The rows of a group lie close to one hidden flat surface of 10 dimensions, which may be shifted away from zero. Surfaces can cross.
Some rows, each with its group after it:
11, 7, -11, 20, 6, -3, -9, -1, 11, -2, -6, 0, 20, 9, -18
tema
1, 6, 7, 3, -7, 13, 11, -18, -6, 8, 20, -4, -9, -19, -5
tema
3, 8, 0, 12, 21, 11, 13, 6, -23, -20, -25, 16, 22, 6, -17
zatum
9, -19, -7, 12, 8, 40, -5, -22, -67, 7, -14, -17, 3, 1, 23
tof
10, 17, 5, -6, 8, -23, -24, 9, 4, -24, -19, 41, 34, 20, -9
dapi
2, -12, 12, -4, 23, -20, 19, -24, 0, 7, -9, -19, -1, -24, -4
dapi
5, 41, 0, 18, 10, 11, 26, 41, 0, 1, -6, -11, 20, 4, 13
zatum
-9, -5, 16, 10, 1, -17, 17, -15, 20, -4, 7, 44, 21, 6, -37
dupof
-2, -13, 8, -13, 5, -10, 9, -7, -2, 3, -5, -4, -6, -13, 22
dapi
-7, 21, -10, 11, -2, 0, 0, 19, 12, -16, 4, 17, 2, 29, -16
dapi
-13, -6, -8, 10, -10, 0, 15, -8, 38, -6, 17, 28, 5, 10, 14
tema
10, -2, -15, 4, -7, 25, -5, 24, -15, 12, -2, -37, -3, 5, -17
tof
13, -21, -27, -4, 1, -24, -18, -16, -19, -7, -14, 25, 2, -6, 0
dapi
6, 2, -9, -3, 4, 1, -7, -9, -2, -7, 0, -10, -4, -5, -6
tof
-11, -3, 2, 12, 15, -27, -2, 19, 16, 7, -24, -11, -19, -6, -13
dupof
-1, -37, 3, -3, -2, -11, 16, 2, -27, 30, -10, -8, -16, -26, -31
dupof
12, -37, -12, -24, -3, 22, 4, -34, -10, -8, -1, -7, 6, -25, 6
dapi
-11, -18, 7, 0, 10, -5, 29, -5, 1, 9, 3, -15, -6, 8, 10
tof
-9, 8, 21, -14, 3, -5, -1, -19, -10, -16, 9, 25, -3, 5, -7
zatum
-17, -13, -11, -19, 7, -12, 7, 23, -5, -29, -26, 23, -29, -4, 4
dupof
-20, 9, 34, 37, 0, -7, -4, 19, 32, 35, 6, -18, -9, 13, -8
dupof
6, 9, -5, -2, 14, -22, -18, -11, -13, -10, -11, 4, 2, 1, 13
dapi
-4, 4, -1, -4, 12, 4, 10, 8, -4, -13, -11, -6, -3, 0, -5
zatum
11, 0, -11, 9, 15, -13, 1, -4, -11, -6, -20, 7, 13, -5, -11
zatum
-1, 12, -10, 14, -2, 28, 38, -14, 19, -23, 18, 31, 15, -10, -27
tema
18, 4, -17, 0, 4, -15, -2, 12, 9, 8, -7, -18, 17, -3, 8
dupof
-1, 30, 20, -6, 25, -12, -6, 1, 4, -19, -11, -13, 4, 3, 4
dupof
1, -3, -11, -12, -5, 12, 3, -10, 20, -26, 5, 21, 14, 8, 5
dapi
21, 13, -17, 3, 28, -24, -15, 10, -10, -9, -32, -25, 10, -6, -13
zatum
-5, -19, -10, -3, -25, 40, 18, 0, 28, 3, 25, -7, 1, 3, 14
dapi
-10, 18, 12, 19, 18, -14, -3, 9, 26, -13, -12, 11, 7, 12, -23
dupof
1, 26, 11, 25, 30, -1, 16, -10, -20, -13, -18, 14, 24, 0, 42
zatum
8, 7, 20, 4, 0, 17, -20, -21, -10, 5, 3, -1, 27, 7, 34
dapi
14, 7, -16, 2, -2, 20, 0, 4, 1, -8, 3, -9, 20, 6, 8
dupof
6, 2, 4, 3, -3, -18, -10, -6, 28, 12, 12, 0, 16, 7, -13
dapi
-2, -12, -1, -5, 10, -16, 2, 30, -15, -8, -34, 14, 1, 7, -27
zatum
16, 28, -9, 6, -5, 10, -44, 2, -6, -15, -2, 7, 3, -11, -3
tof
-2, 1, -8, 28, 11, 8, -7, -18, 18, 0, -1, -14, -1, -3, 7
dupof
-10, 9, 12, 2, 15, 6, -6, -10, -2, -15, -2, -9, -13, -3, 3
dupof
-10, 5, -2, -1, -17, 17, 26, 4, 2, -7, 16, 30, -7, -12, 13
tema
6, 6, 2, -4, -3, 2, -17, -41, 9, -7, 24, -2, 1, 2, -8
tof
1, 1, 5, 16, 0, 10, -9, 20, -29, 18, -15, -2, 4, 6, 24
tema
-9, 16, 28, -13, -3, 7, -4, -19, -4, -14, 16, 17, -20, -21, -23
tof
1, -22, -16, 7, -2, -12, 4, -15, 12, 13, 4, -6, -11, -10, 31
zatum
-2, -30, -19, 8, 3, -10, 13, 2, -5, 11, -16, -5, -9, -11, 8
tema
13, 7, -22, 1, 9, -10, -7, 11, -3, -11, -15, 3, 4, -6, -8
tema
12, -31, -56, -8, -18, 13, -13, 21, 5, -14, -15, 0, -5, 7, -25
zatum
12, 18, 0, 10, 7, -4, 14, 22, -20, 16, -11, -8, 1, -31, -12
tema
9, -18, -2, -14, -1, -26, -25, -12, -31, 17, -2, -9, 3, 30, 11
tof
-4, -17, -13, -10, 27, -18, 25, 0, 1, -18, -27, -10, -21, -26, -41
dupof
2, -3, -13, 0, -6, 11, -2, -24, 4, -11, 19, 2, -3, 5, -16
dapi
-19, -20, 10, -8, -21, 15, 11, 8, -12, 7, 10, 16, -21, 7, 14
tema
-5, 33, 3, 4, 17, 1, 13, 31, 30, -16, -6, -22, 6, 10, -5
tema
-5, 12, 14, -2, -13, 1, -13, 16, -4, 15, 7, -8, -12, 4, 8
tof
-5, 14, 10, -8, 5, 18, 11, 9, -17, -12, 1, -7, -5, 3, 6
zatum
7, -5, -10, 23, -5, -4, -3, 3, 15, 17, 2, 3, 14, 5, -19
tema
5, 13, -3, 3, -6, -24, -22, -1, 30, 2, 13, 0, 6, 13, -1
tof
0, 37, 14, 21, 42, -6, 11, 8, 11, -26, -22, -7, 38, 35, 9
tof
0, 2, -6, 12, -7, -16, -9, -1, 18, 7, 4, 18, 9, 12, 28
tof
2, 0, 5, 15, 12, -12, 0, -12, 10, 12, 0, -14, 7, 0, 1
zatum

New rows. What belongs after each?
0, -3, -4, -4, -1, -4, 8, 2, -12, 6, -1, -1, -14, -18, 7
tema
16, 28, -25, 24, -6, 23, -12, 5, -13, -24, -1, 43, 45, 23, 44
zatum
12, 2, -10, 28, 4, -20, 11, 21, -8, 19, -20, 24, 31, 0, 3
zatum
-1, -19, 17, -10, -4, -14, -1, -22, -4, 16, 6, 11, 1, -10, 1
dapi
6, -22, -22, -15, -2, -5, 19, 6, -17, 9, -4, -14, -20, -24, -24
zatum
25, -2, -36, 15, 20, -20, -2, -3, -9, 5, -24, -17, 13, -18, 8
zatum
10, 22, -11, 20, 10, -5, 13, -5, 5, -12, -6, 25, 21, -15, 3
tema
-10, 29, 9, 11, 17, 31, 29, 8, 9, -21, 1, -16, 2, -1, 32
tema
12, 9, -26, -3, -12, -24, -11, 12, 16, -10, 1, 37, 8, -8, -7
tema
-11, -20, 23, 2, -12, -1, 16, -2, 18, 20, 8, 21, 14, 1, 10
dapi
4, 19, 13, 6, 11, -21, -14, 4, -10, 9, -10, -7, 3, -1, 11
tema
-9, -4, -15, -11, -1, 19, 18, 1, 12, -31, 9, 3, 2, 28, 3
tof
-18, 8, 31, -3, 14, 12, -8, 4, -2, -16, -6, -11, 0, 36, -17
tema
-8, 26, -3, 18, 15, 7, -17, 21, 19, -9, -12, -29, -9, 12, 42
dupof
15, -25, 5, -18, -22, 6, -12, 4, 19, 26, 6, -15, 17, -8, -19
dapi
-10, -6, -4, -21, -15, 7, 17, -30, 12, -4, 35, -1, -33, -27, 16
tema
-5, 2, -5, -3, -7, 22, 2, -28, 3, -21, 17, 18, -12, -12, 13
tof
-3, 10, 21, -8, 11, 17, -4, -29, -42, -15, 6, -3, -8, 2, -11
dapi
-26, -20, 18, -11, 3, 3, 24, 1, -9, -8, -5, 20, -17, 10, -9
tema
-10, -7, -19, 28, 1, 52, 2, 18, 2, -11, -10, -23, -12, 10, -5
dupof
-10, -7, -4, 12, -5, 18, -19, -30, 8, -4, 16, -5, -17, 1, 0
dupof
-16, -26, 11, -14, 6, -6, -14, -25, 5, -13, 2, -6, -14, 24, -17
tema
-10, 5, 18, -21, -7, 26, 11, -10, 35, -13, 20, -12, 3, 2, 37
dapi
7, -30, -22, -30, -35, 34, -12, -6, -9, -13, 15, 15, -2, 3, -20
dapi
23, -4, -27, -22, 1, -3, 9, 5, -8, -12, -6, -3, 20, -7, 6
dupof
-3, -22, -11, 5, -7, -1, 10, 8, 4, 9, -5, 3, -8, -8, -20
dupof
10, 11, -9, 13, 8, 3, 0, 7, -11, -4, -13, 0, 9, -6, 7
tema
0, -17, -4, -9, -23, 29, 15, -10, -29, 20, 21, -11, -28, -30, -5
tema
2, 8, 15, 6, 3, -5, -3, -25, -6, 5, 11, 11, 7, -8, -18
tema
7, 14, -14, 26, 19, -3, 28, -7, 17, 4, -3, -14, 7, -27, 34
tema
3, 31, 0, 3, -2, -29, -26, 26, 26, -18, -10, 38, 10, 5, -9
tof
6, -1, -17, -3, -5, 1, -12, -7, -9, -2, 6, -6, -6, 2, -4
dapi
-2, 3, 2, -22, 5, -10, 2, -12, 10, -21, 10, 2, -4, 14, -25
tof
19, 9, -19, -4, 24, -33, -3, 6, 8, -17, -26, 4, 25, -3, 13
dupof
-13, 14, 15, 1, 21, 12, 7, 34, -22, -25, -32, 2, 6, 24, -9
tema
-13, -7, 18, 12, 12, 2, 15, -4, -4, -7, -11, 22, 11, 17, -15
tema
0, -10, 8, 24, -22, 2, -4, 15, 20, 53, 15, -21, 7, 8, 42
dapi
2, -1, -4, 6, -3, 15, 22, -7, 23, 3, 18, -4, 13, 0, -2
dupof
-5, -9, -12, -5, 0, -12, 10, -2, 18, -5, 7, -1, -7, 4, 5
tof
-11, 20, 3, 5, -8, 5, -4, -2, 6, -3, 23, 3, -15, 19, 15
dapi
-7, -5, -7, 21, -7, 19, 14, 4, 11, 8, 8, -2, 10, 19, 35
tof
0, 7, 2, 11, -6, 30, 5, 0, 9, 10, 18, -28, -5, -4, -15
tof
21, 7, -21, 5, 7, -7, -17, -14, 2, -11, -5, -3, 14, -5, -33
tema
23, 7, -11, -26, 9, 3, 20, -15, -19, -7, 2, -13, 25, -14, 41
dupof
-9, 8, -16, 25, -8, -6, -1, -11, 11, 1, 20, 17, -8, 20, -4
dapi
8, 3, -8, 20, -13, -2, -16, 27, 1, 20, -9, 5, 7, -5, -13
tof
-12, -9, -1, 2, -26, 16, 1, 28, 14, 17, 14, 1, -10, 18, 6
tema
-2, 3, -9, -3, 5, -13, -5, 11, 18, -1, -6, -9, -6, -2, 9
dupof
-2, -8, 22, -22, 1, 9, 0, 8, -16, -2, -15, -2, 4, -5, 38
dapi
-21, 1, -10, -1, 11, 34, 0, 31, -15, -33, -26, -15, -34, 5, 0
dupof
6, -30, -13, -6, 3, -42, -20, -11, -5, 9, -17, 9, -8, 0, -11
tema
-4, -13, -9, 15, 3, 4, 2, -14, 26, -9, 3, 15, 16, 19, -20
tema
-2, 1, 4, -19, -10, -7, 5, 10, 13, 1, 10, 8, -1, 4, -7
dupof
-9, 5, -9, -1, 13, -46, 14, 4, -5, -11, -5, 21, -23, 3, -64
dapi
21, 8, -35, -2, 17, 17, -8, 6, -18, -18, -18, -43, -7, -15, 9
tema
5, -10, 12, -28, -8, -15, 22, -15, 13, 19, 27, -27, -13, -22, -28
dupof
-1, 20, -5, 0, 11, -24, 26, 23, 25, -8, -4, 7, 6, -3, -3
zatum
25, 15, -26, -24, 23, -8, 8, 25, -7, -18, -23, -41, 11, -13, 5
dupof
7, 14, 6, 28, -8, 15, -23, 2, -9, 24, 2, -7, 7, -8, 12
tof
9, -11, 15, 11, 37, -18, 22, -37, -10, -11, -29, 26, 36, -16, -28
dapi
-4, -39, -15, -11, -3, 8, 16, -44, -25, -15, 9, 25, 2, 20, 3
tof
-3, -9, -2, -22, -8, -20, -28, 2, 2, 4, 3, -15, -23, 8, 3
tema
-25, 18, 28, 21, 22, -22, -28, 14, 8, 6, -18, -24, -37, 3, 22
dupof
4, -17, 3, 2, -13, 4, 4, -20, -12, 23, 13, 7, 7, -7, 10
dupof
-14, -16, 6, -8, -15, 29, 28, 9, 4, 7, 13, -4, -12, 0, -3
dapi
-1, 19, 2, 14, -8, 38, -6, 27, -8, -4, 0, -4, 0, 1, 1
tof
